The rows of a group lie close to one hidden flat surface of 6 dimensions, which may be shifted away from zero. Surfaces can cross.
In the rows, zero is written as 128.
Known rows, each followed by its group:
[109 102 165 134 102 113  61 138 175  80] -> Vad
[151  87 141 108 166 119 146 139 142  95] -> Geni
[188   4 106 146 148 102 147 144 144 115] -> Geni
[152 137 130 150  92 125 108 108 107 126] -> Vad
[115 119 134 176  79  69 100 108 172 111] -> Nusa
[137 144  64 119 151 183 141 187 102 138] -> Nusa
[ 79 118 115 171 111  92 125 122 171 157] -> Puvos
[154  36 139 146 149 108 128 138 174 111] -> Vad
[137 137 118 140 120 142 150 100  84 200] -> Vad
[145  36 144  93 136  94  92 114 114 131] -> Geni
[149 177 122 148 108  96 176 172 100  52] -> Puvos
[ 99  69 153 158 116 117  90 142 171 146] -> Puvos
[144 122  85 125 130 134 122  93 136 153] -> Geni
[117 130 152 119 112 132  96 111 120 144] -> Nusa
[141 145 136 112 148 152 142 116 134 127] -> Nusa
[103 174 121 191 105 131 140 144 171 125] -> Geni
[158 129 137 139 155 167 185 137 109 153] -> Geni
[139 139 150 119 134 141 135 126 118 130] -> Puvos
[115 199 130 112 137 133 170 113 107 131] -> Nusa
[113 186 115 140 122 104 156 101 138 111] -> Puvos
[126 102 157 148  93 118  71 136 165  83] -> Vad
[157  98 156 155  61 108  50 111 136  84] -> Vad
[134 158 115 127 137 129 164 120 115 131] -> Puvos
[182  53  89 176 141 102 179 155 160 104] -> Geni
[159 150 129 135 140 175 145 135 134 113] -> Vad
[109 114 150 121 139 135 129 174 112 127] -> Nusa
[137  73 134  99 143 133  90  95 142 148] -> Geni
[145 152 131 145 117 162 117 144 158  85] -> Vad
[148  93 161 180 115 132 173 158 100 153] -> Geni
[143 130 111 131 123 145 129  92 121 167] -> Nusa
[144 164 190  95 124 181 111 112  97 110] -> Puvos
[126 143 114 110 141 162 129 146 105 137] -> Nusa
[185 127 100 155 100  83 160 125 109  79] -> Vad
[ 83 139 111 163 109  78 128  93 198 139] -> Puvos
[166 133 129  92 161 126 160  37 139 149] -> Puvos
[142 133 148  81 168 187 115 130 127 116] -> Nusa

New rows. What belongs after each?
[147 127 117  93 173 148 173  83 120 171] -> Puvos
[149  94 113  88 148 207  66 141 140 113] -> Nusa
[ 70 121 180  93 134 132  61 107 183 115] -> Geni
[141 122 110 128 142 145 152 104 122 168] -> Nusa
[128 134 138 130 135 128 152 101 133 140] -> Nusa
[131 129 112 123 139 125 135 116 149 116] -> Geni
[113 108 140 145 124 108 112 155 142 113] -> Nusa
[137 190 142 156 121 122 195 165  88 116] -> Geni
[114 147 104 135 130 130 142 162 104 134] -> Nusa
[153 145 142 113 147 127 149  85 147 107] -> Puvos
[119 120 137 123 121 134  85 161 150  89] -> Nusa
[ 80 119 155 102 142 139  90 122 158 145] -> Vad
[165 133  84 201 105  89 194 139 118 144] -> Vad
[121 131 134 134 119 148 107 119 133 142] -> Vad
[ 82 177  86 184 104  83 176 169 129 121] -> Puvos
[154  86 153 187 114 128 161 153 100 152] -> Geni
[124 152 128 115 113 141  95 109 115 141] -> Nusa
[150  96 115 122 126 106 136 130 116 127] -> Geni
[126 179 101 151 152  96 188  83 230  74] -> Puvos
[132 139 196 111 152 139 182 166  60 124] -> Geni
[144  92 144  86 144 124 130 118  93 135] -> Geni
[140 120  82 125 121 161 102 143 122 142] -> Nusa
[160 141  43 167  88 121 110  96 176 122] -> Nusa
[120 176  70  78 147  96 128 102 140  86] -> Geni
[144 118 135 144 131 139 144 129 116 142] -> Geni
[135  74 133 148 159 121 160 139 139 155] -> Nusa
[121 144 113 122 134 149 130 142 106 152] -> Nusa
[129 129 133 145 126 148 119 134 144 126] -> Vad
[116 119 142 128  97 115  82 106 148 124] -> Nusa
[105 121 143 143 126 101 135 158 128 111] -> Nusa
[123 119 148 117 151 136 147 133 126 144] -> Nusa
[140 155 139 155  79 160  84 116 120 137] -> Vad
[ 94 143 125 134 110 118 120 175 103 119] -> Nusa
[139 104 139 142 136 135 120 139 160  97] -> Vad
[127 130 163 125 142 140 113  76 189 126] -> Puvos
[139 114 147 132 128 122 125  82 166 134] -> Nusa
[ 87 144 129 131 118 120 123 192  85 133] -> Nusa
[159 126 114 153 120 126 149 123 124 135] -> Vad
[151 127  92  91 154 137 149 105 111 135] -> Geni
[173 121 105 134 129 126 177  99  89 169] -> Vad
[131 198  72 141 129 139 171 157 109 107] -> Nusa
[112 188 133 145 110 118 147 145 117 103] -> Puvos
[138 130 102 118 133 160 134 115 101 178] -> Nusa
[125 122  93 136 137 119 129 123 185 106] -> Geni
[144 112  81 154 115 100 147 130 157 115] -> Geni
[135 125 101 132 132 117 142 125 136 120] -> Geni
[204  63  77 171 147 130 192 145 132 135] -> Geni
[ 99 129  86 123 101 128  52  65 187 156] -> Geni
[148 126 126 158 149 177 161 128 152 154] -> Geni
[113 163  88 142 113 158  94  69 170 177] -> Geni
[111 139 129 121 124 130 100 151 132 104] -> Nusa
[ 98 152 161 133 114 100 134  99  94 172] -> Nusa
[122  50 156 150 149 108 152 136 136 171] -> Nusa
[106  99  97 137 127 138 123 198  92 158] -> Nusa
[151 104 104 121 152 166 135 126 124 162] -> Nusa
